There are 5 ways to turn a row about zero (a turn may also mirror it). The second row of each pair is the first, turned, with some noise. The first 45 pairs use one turn. New pairs use 2 turns, one after the other, and a turn may come again.
(in the rows, 128 means zero)
Known pairs, each followed by its turns in order:
[168 144 166 132 133 106 183 129]
[151 152 123 105 108 136 101  62] | j_819

[170 171  51 101 113 118 116 146]
[128  84 125 162 189  93 143 180] | j_855

[129 154 124 203  99 164  96  86]
[146 144  82  96 164  88 164  70] | j_409

[176  90 203 131 141 114 110 161]
[117 166 122 144  94 180 142  53] | j_291

[135 169 132 122  96 123 168  93]
[190 147 140 134 131 153 106 114] | j_819

[169  99  98  73 164 118  52 150]
[151 218 148 110 171 165 121 161] | j_638

[143  88 153 155 146 117 153  99]
[111 133 123 118 129  97 136  68] | j_291

[106 116 143 123 154 143 103 177]
[ 81 109  97 143  99 118 137 135] | j_819

[144 151  98 120 107 107 106 141]
[135 140 115 153 168 133 153 120] | j_819

[104 113  98 131 147 113 146 162]
[109 126 132 135 126 121  79 159] | j_638

[189 155  94  90 135  93  89 111]
[137 187  91 116 190 125 162 125] | j_819

[112 152 101 104 110 125 127 112]
[145 110 132 121 128 117 105 164] | j_291

[125 129 114 116 113 139 149 113]
[120 131 155 134 146 139 140 129] | j_855

[165 106  96  78  86 115 116 155]
[116 163 150 117 193 134 102  97] | j_638

[101 102 124 103 151 130 156 138]
[ 95 142 107 112 112 127  97 140] | j_638

[131 112 134 117 136 150  68 149]
[ 82 141 113 150 126  96 144 160] | j_819

[115 139 100 148 111  88 160  95]
[136 113 140 108 170  91  87 123] | j_291

[ 86  75 133  91 127 108 159 160]
[122  95 119 154 116 136  79 193] | j_409

[131  93 127 133 103  99 101 153]
[106 141 105 106 129 168 100 117] | j_291

[125 130 177 157 108  94 134 169]
[191 151 138 132 149 129  98 145] | j_409

[103  71 105 107 132 146 149 145]
[ 77  96 132  88 108 130 147 137] | j_291

[117 152 104 135 109  82 138 108]
[135 147 132 137  90  92 105 102] | j_409

[136 181 156 157 156 124 111 129]
[161 155 135 145 139 153 154  81] | j_409

[136 111 121 134 125 133 160 123]
[124 123 143 104 133 113 137 112] | j_291

[164 122  78 111 120 138  53 155]
[172  59 101 136 154 131 118 170] | j_855

[154 138 192  58 198 191 135 111]
[ 78 155 125 160 135 227 193 159] | j_409

[152 115  61  81 121 151 142  58]
[136 104 222 148 167 140 116 169] | j_855

[ 96 165 154 109 158 137  51 144]
[175 151  72 147 148 158 152 174] | j_638

[138 167 168 122 123 149 123 136]
[138 164 104  94 150 122 141 138] | j_855

[118 141 215  82 129 175 124 106]
[130 183 110 143  57 132  73 161] | j_819

[ 53 111 166 162 144 125 154 132]
[175 111  64 177 133 136 110 142] | j_409

[109 111 136 166 163 151  97  86]
[156 158 133 137  86 164  88 148] | j_855

[138 176 134 119  99  82 120 166]
[158 135 154 144 150 178  87 139] | j_291

[137 113  76 147 178  99  87 140]
[ 98 108 109  98 161 111 195 132] | j_819

[ 70 205 140  97 116 136 152 198]
[150  92  61 206  91 176 126 115] | j_819

[120 104 103 108 144 143 147 141]
[125 105 154 130 109 131 158 136] | j_855

[ 85  86 134 157 124 160 111 103]
[142 136 136 137  96 193 114 117] | j_855

[ 96 120 165 109  90 106 191 122]
[ 93 100  95 142 106 129  98  66] | j_638

[140 200  77 155  74 105 105 167]
[187  81 156 157 199  96 107 134] | j_638

[111 112 139 118 167  68 176 121]
[ 82  99 171 145 144 110  94  88] | j_291

[110 109 107 163  80 173 130 101]
[ 90 109 132 150 143  74 173 124] | j_638

[123 157 151 146 105  98 173 133]
[ 90 163 112 140 144 103 138  93] | j_855

[108 171 103 135 155 149 103  99]
[104 121 114 150 128 129 150  67] | j_409

[116 186 154  79 133 137 143  97]
[ 94 184 125 181 114 142 148 119] | j_409

[ 47 109 163 158  76 111 122 167]
[ 86  96  88 222 139 139 116 128] | j_638

New pairs. What belongs after each?
[190 116  62 127  91 177 195 125]
[154  81 188 153  60 171  96  89] | j_291 j_291

[108 199  95 137 129 147  50 146]
[175  80 203 138 172 111 161 105] | j_291 j_409

[128  76 159 180 132 138 142 134]
[191 137 109 100 124  96 118 118] | j_855 j_291

[156 155 148 126 126 122 118 154]
[151 110 140 134 113  91 134 118] | j_819 j_638

[166 121 131  63 167 136 140 135]
[ 79  80  77 137 144 143 144 130] | j_409 j_638

[ 78 115 106  83 125 138 122 100]
[ 69 101 149 141 163 142 121 124] | j_291 j_819

[122 164 142 150 133 151 167 141]
[115 135 158 138 131 110 148  83] | j_291 j_291

[ 99 114 151 159  97 112  69 176]
[182  76 110 130 155 125 178 112] | j_638 j_409

[198 105 179 122  91 145 156 153]
[147 182 156 131 121 157 193 165] | j_819 j_819

[162 138 133  62 130 128 129 108]
[135 173 130  90 165 112 106 142] | j_291 j_409

[ 99 138 117  85 113 132 148 115]
[146  87 124 113 116 135 124  86] | j_291 j_855

[118 189 139 165 161 145  64 123]
[132 105  79 183 174  98 168 111] | j_855 j_819

[120 131 116  80  79 156 151 168]
[ 85 132 122 180 170 167 127 115] | j_409 j_291

[157  81 109  72 109  86 169 107]
[ 81 176 101 105 147 155  65 138] | j_291 j_409

[138 155 182  85 171 102 167 100]
[128 165  93 154 116 212 133 133] | j_855 j_819

[154  88 122 128 148 142 102 106]
[112  88 132 109  88 126 138 150] | j_409 j_291

[154  89 152 101 163 112 170 101]
[121 191 149 134 110 178 107 124] | j_855 j_819

[127 105 130  51 130 148 161 122]
[111  95 111 131 173 181 165 153] | j_409 j_291

[136  80 138 134  97  48  58  85]
[179 207  86 123 195 109 158 117] | j_409 j_638

[ 99 110 142 104 139 144 160 165]
[108  84 115 110 127 126 163 104] | j_291 j_291

[162 151 137 108 113 187  91 117]
[138 170 148 146 176 154  88 133] | j_819 j_291

[118 151 110 143 114 172 162 138]
[141 125 165 133 164 115 162 118] | j_855 j_291

[127  92 100 128 176 156  86 116]
[133  93 139 120 183 153 102 165] | j_291 j_291

[160 139 181 114  97 184 141 109]
[157 143 180 144 176  97 135  85] | j_291 j_855

[153  99  86 124  89 175 113 127]
[145 101 174 106  94 164 109 156] | j_291 j_291

[111 129 137 165  61 136 101  93]
[101 124 156 141  74 138 113  74] | j_409 j_409

[100 113 135 110 157 140 151 137]
[113 101 155 122 110 147 107 125] | j_291 j_819

[152 169 152  62 142 129 136 135]
[141 117 124 173 167 126 131 188] | j_819 j_855

[ 84  46 111 165 102 206 120 127]
[110  35 161 154  60 112 143 151] | j_409 j_855

[132  86 113 153  78 117 124 165]
[123 104 144 141  75 112 144 177] | j_291 j_291

[ 80 141 107  91 117 170 166 104]
[ 63 116 140 111 147 140  91  89] | j_291 j_819

[ 91 165  96 146 176 133 141 114]
[195 103 137 145 112 147 107 124] | j_291 j_409

[176 170 158  90 152 167 202 136]
[116  84 125  99  28 116 109 145] | j_638 j_291

[ 91 151 142 160 121 144  75 114]
[140  73 161 118 115  99 154 104] | j_291 j_409

[134 123  57 116  71 153 136 136]
[117 117 168 128  68 186 119 148] | j_291 j_291

[114  83 163 129  97 126 151 167]
[127  88 156 129  96 122 139 182] | j_638 j_819

[132  98 146 168 107 178 109  98]
[159 124 103 171 101  96 132 173] | j_638 j_409

[107 116 138 108 101 129 125 112]
[115 131 115  94 108 127 122 134] | j_291 j_291

[148 140 139 134 180 158 164 140]
[137 177 150 137 155  99 112  90] | j_819 j_638

[168 123 103  94 170 140 115 121]
[158 151 126 107 137 111  73 142] | j_819 j_638

[169  95 115 123 113 123 139 148]
[116 137 106 127 147 170 107 113] | j_409 j_638

[124 128 132  97 124 131 137 112]
[133 109 131 152 119 139 134 134] | j_409 j_819

[167 151 123 191 162  97 155 125]
[157 175 142 117 155 121  75  89] | j_409 j_819

[125 102  82 106 165 120 126 164]
[ 92 134  89 101 119 169 153 126] | j_291 j_855

[134 116 163  67 169 104 141  97]
[112 149 211 147 129 144 131 139] | j_291 j_819

[111 139 177 187 144 164 104 141]
[150  99 125 143  82  89 190 119] | j_291 j_409

[133 146 115 130 112  86 151 191]
[142  94 104 132  68  99 105 129] | j_855 j_409

[150  85  73 138 153 138 149 122]
[109  82 155 110 127 145 144  76] | j_409 j_855

[131 110 123  76 151 164 170 121]
[129  83 129 139  99 129  90 180] | j_638 j_291

[101 101 112 119 148  91 171 140]
[104 123 123 114 130 112  91 185] | j_819 j_819

[ 82 116  94 206 135 129  76 105]
[121 147 154 116 212 177 132  83] | j_638 j_291

